The rows are grouped in 3 ways, from coarse to fine. Each group lies inside one group of the grouping before and may be the whole of it. The rows also spread widely along 12 directions, which tell nothing about the answers.
In the rows, 128 means zero.
Some rows, each with its group in each grouping after it:
[120, 141, 164, 124, 196, 108, 128, 89, 150, 154, 119, 85, 102, 115, 154, 140, 112, 100, 124, 91, 156, 109, 130, 84, 163, 162, 142, 129, 109, 120, 123, 142, 96] : Lefu K_877 meri
[161, 183, 134, 144, 127, 118, 135, 175, 92, 107, 132, 98, 127, 186, 105, 122, 124, 120, 125, 62, 148, 167, 175, 96, 139, 132, 103, 133, 172, 152, 121, 100, 73] : tegiv K_148 Tekuz
[139, 95, 126, 124, 184, 199, 94, 125, 119, 119, 97, 159, 116, 121, 129, 162, 120, 176, 81, 113, 181, 117, 173, 99, 125, 170, 119, 107, 142, 151, 107, 114, 163] : Lefu K_956 lemi
[126, 186, 113, 156, 143, 103, 85, 113, 86, 114, 81, 84, 114, 132, 61, 149, 148, 145, 119, 164, 73, 92, 160, 143, 155, 135, 70, 122, 128, 97, 114, 128, 95] : Lefu K_877 gisaz
[133, 139, 119, 158, 154, 148, 113, 135, 136, 131, 124, 122, 85, 165, 104, 150, 123, 114, 93, 80, 134, 126, 168, 115, 139, 134, 136, 89, 107, 118, 150, 150, 104] : tegiv K_404 muk
[85, 177, 123, 189, 106, 126, 147, 97, 86, 115, 131, 125, 122, 143, 96, 150, 148, 154, 150, 145, 112, 91, 133, 153, 157, 99, 162, 128, 138, 98, 113, 108, 114] : tegiv K_148 leb
[108, 162, 155, 151, 183, 148, 129, 120, 117, 101, 133, 112, 136, 99, 151, 161, 130, 119, 143, 162, 142, 91, 93, 130, 108, 159, 122, 147, 116, 157, 82, 140, 113] : tegiv K_404 pafi
[167, 188, 130, 158, 156, 136, 114, 155, 173, 148, 154, 92, 95, 181, 96, 108, 159, 115, 90, 104, 93, 140, 185, 114, 136, 122, 113, 99, 87, 94, 147, 141, 84] : Lefu K_877 meri
[118, 102, 87, 148, 101, 169, 155, 171, 104, 121, 141, 185, 150, 153, 79, 163, 127, 147, 120, 142, 143, 127, 126, 141, 97, 110, 116, 102, 191, 156, 93, 122, 159] : Lefu K_877 meri
[152, 167, 142, 149, 120, 124, 147, 159, 109, 137, 136, 123, 138, 166, 123, 118, 123, 119, 151, 87, 149, 156, 139, 95, 136, 121, 121, 147, 170, 154, 116, 101, 87] : tegiv K_404 muk
[93, 180, 158, 133, 166, 142, 117, 112, 147, 144, 105, 132, 132, 70, 126, 165, 117, 116, 110, 152, 126, 124, 115, 97, 124, 169, 114, 153, 142, 171, 67, 110, 128] : tegiv K_404 muk
[140, 154, 138, 148, 113, 126, 137, 153, 80, 128, 91, 146, 126, 129, 127, 150, 101, 110, 147, 91, 154, 149, 148, 106, 155, 135, 115, 159, 170, 156, 124, 102, 99] : tegiv K_148 Tekuz
[94, 155, 155, 120, 187, 110, 129, 98, 108, 133, 77, 141, 118, 104, 99, 175, 108, 126, 104, 118, 156, 124, 138, 88, 150, 164, 139, 107, 132, 137, 102, 125, 113] : Lefu K_877 gisaz
[123, 152, 157, 114, 207, 135, 116, 120, 90, 106, 101, 125, 148, 127, 111, 163, 119, 155, 118, 123, 173, 122, 130, 88, 118, 170, 109, 114, 154, 161, 76, 117, 112] : Lefu K_877 gisaz
[161, 97, 83, 118, 163, 127, 92, 103, 184, 156, 161, 43, 116, 168, 114, 97, 151, 145, 113, 104, 118, 100, 163, 89, 136, 146, 103, 85, 135, 102, 119, 148, 124] : Lefu K_877 meri
[143, 176, 189, 175, 207, 194, 81, 121, 127, 156, 115, 148, 109, 111, 142, 156, 140, 130, 137, 150, 117, 96, 109, 136, 135, 131, 112, 154, 66, 114, 114, 135, 106] : Lefu K_956 lemi
[149, 148, 145, 138, 179, 184, 61, 123, 146, 170, 108, 116, 101, 128, 113, 140, 129, 141, 90, 104, 118, 117, 162, 100, 152, 146, 85, 131, 127, 126, 109, 115, 124] : Lefu K_956 lemi
[125, 128, 97, 158, 76, 178, 136, 161, 121, 149, 163, 141, 136, 165, 99, 135, 126, 142, 120, 86, 131, 141, 146, 121, 131, 99, 113, 135, 211, 155, 96, 90, 140] : tegiv K_148 Tekuz
[84, 149, 143, 147, 99, 147, 172, 136, 151, 143, 108, 158, 109, 67, 147, 165, 108, 100, 88, 135, 137, 125, 149, 122, 150, 149, 141, 174, 161, 153, 112, 98, 153] : Lefu K_877 meri
[137, 144, 131, 154, 124, 142, 150, 111, 179, 177, 152, 131, 111, 141, 131, 108, 151, 140, 120, 116, 128, 131, 162, 103, 155, 113, 172, 121, 116, 95, 137, 110, 125] : Lefu K_877 meri
[141, 126, 118, 124, 129, 102, 116, 100, 139, 174, 135, 60, 132, 141, 124, 106, 128, 128, 155, 102, 122, 110, 131, 87, 167, 132, 101, 145, 177, 119, 108, 112, 105] : Lefu K_877 gisaz
[162, 143, 139, 109, 168, 115, 133, 133, 145, 142, 107, 130, 138, 125, 126, 116, 131, 136, 125, 121, 163, 158, 163, 66, 127, 170, 133, 122, 140, 146, 114, 109, 118] : Lefu K_956 lemi

New rows. What belongs after each?
[107, 131, 100, 135, 110, 113, 140, 98, 164, 146, 112, 117, 117, 89, 122, 135, 129, 120, 118, 143, 122, 122, 159, 100, 146, 156, 151, 127, 142, 129, 116, 119, 143] : tegiv K_148 Tekuz
[92, 144, 135, 151, 142, 98, 155, 118, 72, 97, 99, 123, 127, 114, 109, 167, 123, 115, 160, 161, 139, 89, 104, 144, 134, 144, 129, 141, 143, 130, 111, 138, 113] : Lefu K_956 lemi
[89, 209, 145, 160, 105, 92, 164, 116, 146, 152, 123, 111, 108, 115, 95, 135, 142, 108, 112, 139, 88, 125, 151, 122, 169, 121, 145, 146, 136, 107, 117, 104, 103] : Lefu K_877 meri
[154, 179, 121, 150, 105, 107, 116, 123, 100, 164, 101, 128, 145, 149, 74, 106, 154, 162, 165, 149, 96, 137, 152, 109, 161, 107, 108, 142, 164, 107, 110, 86, 104] : Lefu K_956 lemi
[115, 140, 103, 146, 112, 158, 130, 153, 128, 114, 100, 172, 154, 71, 110, 165, 129, 130, 122, 206, 116, 123, 122, 135, 87, 156, 95, 147, 157, 177, 77, 119, 161] : tegiv K_404 muk
[79, 140, 120, 146, 96, 135, 152, 127, 79, 127, 124, 128, 130, 144, 88, 167, 113, 143, 113, 98, 142, 111, 134, 126, 156, 115, 117, 140, 220, 146, 90, 90, 133] : Lefu K_877 gisaz
[125, 91, 85, 144, 96, 141, 134, 121, 131, 150, 166, 78, 118, 176, 114, 119, 132, 142, 129, 87, 131, 95, 145, 121, 155, 108, 115, 121, 192, 114, 118, 118, 134] : Lefu K_877 meri
[96, 194, 139, 144, 175, 133, 119, 122, 123, 93, 76, 146, 93, 107, 85, 182, 125, 129, 53, 127, 133, 139, 196, 109, 137, 175, 144, 92, 97, 136, 119, 125, 118] : tegiv K_148 Tekuz
[158, 118, 105, 129, 123, 140, 122, 164, 205, 191, 129, 147, 114, 100, 133, 130, 103, 62, 113, 105, 120, 168, 145, 82, 113, 147, 111, 129, 128, 157, 134, 148, 131] : tegiv K_148 leb
[104, 150, 140, 123, 191, 158, 138, 166, 153, 103, 128, 148, 111, 120, 100, 180, 118, 100, 56, 123, 152, 140, 147, 109, 86, 179, 122, 91, 123, 172, 98, 151, 135] : Lefu K_956 lemi
[93, 163, 105, 145, 117, 122, 146, 143, 111, 102, 105, 145, 121, 127, 61, 164, 140, 136, 89, 161, 112, 123, 163, 138, 123, 144, 121, 105, 157, 136, 104, 121, 138] : Lefu K_956 lemi
[153, 174, 119, 133, 110, 122, 143, 155, 171, 153, 110, 137, 119, 124, 102, 113, 142, 128, 84, 129, 112, 169, 202, 91, 142, 145, 123, 129, 141, 128, 128, 95, 124] : Lefu K_877 meri
[108, 151, 118, 174, 118, 124, 142, 128, 153, 132, 147, 98, 114, 109, 136, 141, 137, 85, 148, 161, 96, 90, 105, 149, 122, 128, 125, 149, 114, 125, 122, 153, 114] : tegiv K_404 muk
[138, 167, 147, 133, 194, 114, 110, 134, 124, 111, 127, 68, 103, 161, 122, 143, 117, 100, 109, 73, 148, 127, 151, 92, 133, 167, 104, 110, 121, 145, 121, 149, 73] : tegiv K_404 muk
[82, 171, 83, 174, 96, 105, 127, 139, 119, 117, 130, 94, 97, 146, 51, 166, 134, 85, 109, 136, 63, 100, 139, 164, 135, 114, 102, 99, 137, 111, 123, 158, 106] : tegiv K_148 Tekuz
[147, 134, 99, 162, 100, 145, 127, 123, 116, 158, 158, 126, 141, 183, 95, 110, 148, 163, 162, 105, 125, 130, 141, 111, 144, 88, 141, 112, 168, 111, 113, 102, 115] : tegiv K_148 Tekuz
[62, 189, 151, 144, 154, 112, 140, 117, 151, 145, 165, 69, 106, 124, 108, 166, 110, 62, 111, 88, 109, 109, 95, 115, 138, 140, 119, 133, 151, 153, 82, 143, 93] : tegiv K_148 Tekuz
[125, 146, 156, 174, 123, 158, 161, 139, 147, 153, 149, 148, 113, 125, 167, 138, 121, 97, 145, 107, 149, 126, 117, 121, 135, 117, 159, 159, 122, 138, 134, 124, 112] : tegiv K_404 muk
[137, 129, 123, 143, 166, 172, 100, 108, 157, 135, 188, 48, 127, 154, 153, 116, 146, 151, 131, 97, 139, 92, 130, 105, 127, 141, 112, 133, 152, 136, 85, 120, 122] : tegiv K_148 Tekuz
[166, 145, 106, 146, 135, 160, 112, 139, 138, 115, 111, 131, 142, 114, 119, 120, 164, 178, 113, 189, 116, 118, 180, 126, 115, 150, 101, 133, 128, 125, 106, 105, 148] : Lefu K_877 meri
[125, 159, 137, 145, 177, 174, 83, 96, 136, 138, 145, 78, 141, 122, 118, 133, 161, 182, 122, 164, 105, 77, 127, 124, 132, 140, 86, 141, 143, 124, 60, 104, 134] : Lefu K_877 meri
[94, 136, 123, 138, 148, 133, 132, 130, 175, 146, 132, 103, 96, 100, 120, 163, 117, 77, 83, 124, 112, 107, 133, 122, 127, 154, 112, 123, 126, 135, 118, 156, 129] : Lefu K_877 gisaz
[97, 110, 120, 140, 139, 174, 116, 100, 101, 159, 131, 159, 144, 136, 102, 163, 115, 162, 140, 108, 156, 107, 99, 105, 138, 118, 135, 114, 186, 153, 73, 105, 144] : tegiv K_404 pafi
[102, 152, 95, 143, 103, 91, 129, 84, 163, 161, 127, 80, 127, 105, 104, 118, 144, 123, 143, 161, 87, 102, 131, 109, 150, 136, 126, 132, 152, 116, 100, 121, 126] : tegiv K_404 muk
[137, 194, 124, 143, 176, 115, 77, 137, 123, 124, 86, 99, 96, 137, 70, 156, 127, 103, 93, 115, 93, 136, 170, 110, 138, 157, 84, 96, 99, 125, 122, 151, 80] : tegiv K_148 Tekuz
[129, 157, 157, 146, 172, 136, 148, 124, 176, 122, 184, 50, 101, 153, 166, 110, 149, 109, 111, 94, 146, 106, 150, 107, 136, 153, 145, 141, 114, 121, 126, 132, 103] : Lefu K_956 lemi
[126, 196, 165, 144, 168, 118, 150, 156, 85, 111, 97, 163, 122, 157, 82, 162, 124, 127, 104, 103, 153, 160, 160, 105, 138, 137, 137, 107, 129, 138, 118, 114, 85] : Lefu K_877 meri
[77, 174, 137, 159, 136, 124, 148, 105, 118, 100, 142, 81, 120, 117, 127, 153, 138, 127, 125, 142, 124, 86, 123, 136, 136, 144, 133, 146, 150, 138, 89, 117, 116] : tegiv K_404 muk
[105, 158, 172, 130, 178, 149, 123, 92, 149, 181, 101, 167, 140, 68, 130, 157, 122, 136, 126, 157, 139, 124, 107, 89, 137, 147, 141, 144, 127, 143, 76, 105, 137] : Lefu K_877 gisaz
[152, 158, 188, 148, 209, 203, 78, 127, 138, 162, 114, 135, 112, 107, 160, 152, 120, 133, 109, 107, 144, 115, 132, 104, 139, 148, 95, 160, 103, 140, 106, 116, 112] : Lefu K_877 gisaz
[116, 181, 150, 163, 118, 158, 150, 159, 118, 142, 135, 165, 106, 159, 104, 155, 110, 114, 95, 59, 147, 169, 166, 104, 149, 113, 147, 128, 158, 147, 124, 95, 105] : tegiv K_148 leb
[173, 173, 138, 159, 115, 153, 105, 143, 63, 115, 76, 144, 134, 148, 120, 123, 132, 182, 137, 112, 147, 147, 191, 104, 162, 132, 101, 163, 168, 140, 122, 67, 104] : tegiv K_404 muk
[121, 149, 133, 134, 103, 116, 159, 106, 131, 152, 104, 139, 140, 102, 128, 122, 133, 156, 130, 138, 146, 136, 162, 90, 162, 138, 150, 155, 175, 131, 108, 73, 137] : Lefu K_877 gisaz
[86, 132, 113, 140, 177, 175, 110, 101, 148, 132, 169, 117, 136, 146, 90, 161, 144, 163, 102, 131, 133, 94, 109, 113, 101, 136, 132, 80, 151, 149, 59, 133, 149] : tegiv K_404 muk
[106, 150, 131, 156, 168, 140, 85, 125, 59, 107, 107, 80, 93, 172, 81, 176, 117, 128, 114, 87, 121, 78, 134, 145, 159, 131, 75, 117, 152, 116, 118, 142, 94] : Lefu K_956 lemi
[131, 149, 131, 124, 169, 108, 115, 72, 110, 124, 108, 93, 153, 123, 124, 119, 146, 183, 158, 146, 151, 109, 138, 80, 143, 160, 140, 125, 151, 133, 83, 99, 116] : tegiv K_404 muk
[149, 148, 104, 124, 148, 98, 97, 73, 133, 138, 105, 70, 137, 124, 114, 102, 154, 174, 147, 143, 125, 116, 172, 77, 159, 159, 130, 118, 137, 108, 104, 102, 114] : tegiv K_148 Tekuz
[126, 148, 132, 142, 193, 162, 83, 105, 107, 114, 128, 96, 136, 136, 100, 148, 153, 174, 125, 161, 122, 81, 125, 129, 119, 150, 93, 116, 131, 126, 76, 127, 129] : Lefu K_956 lemi
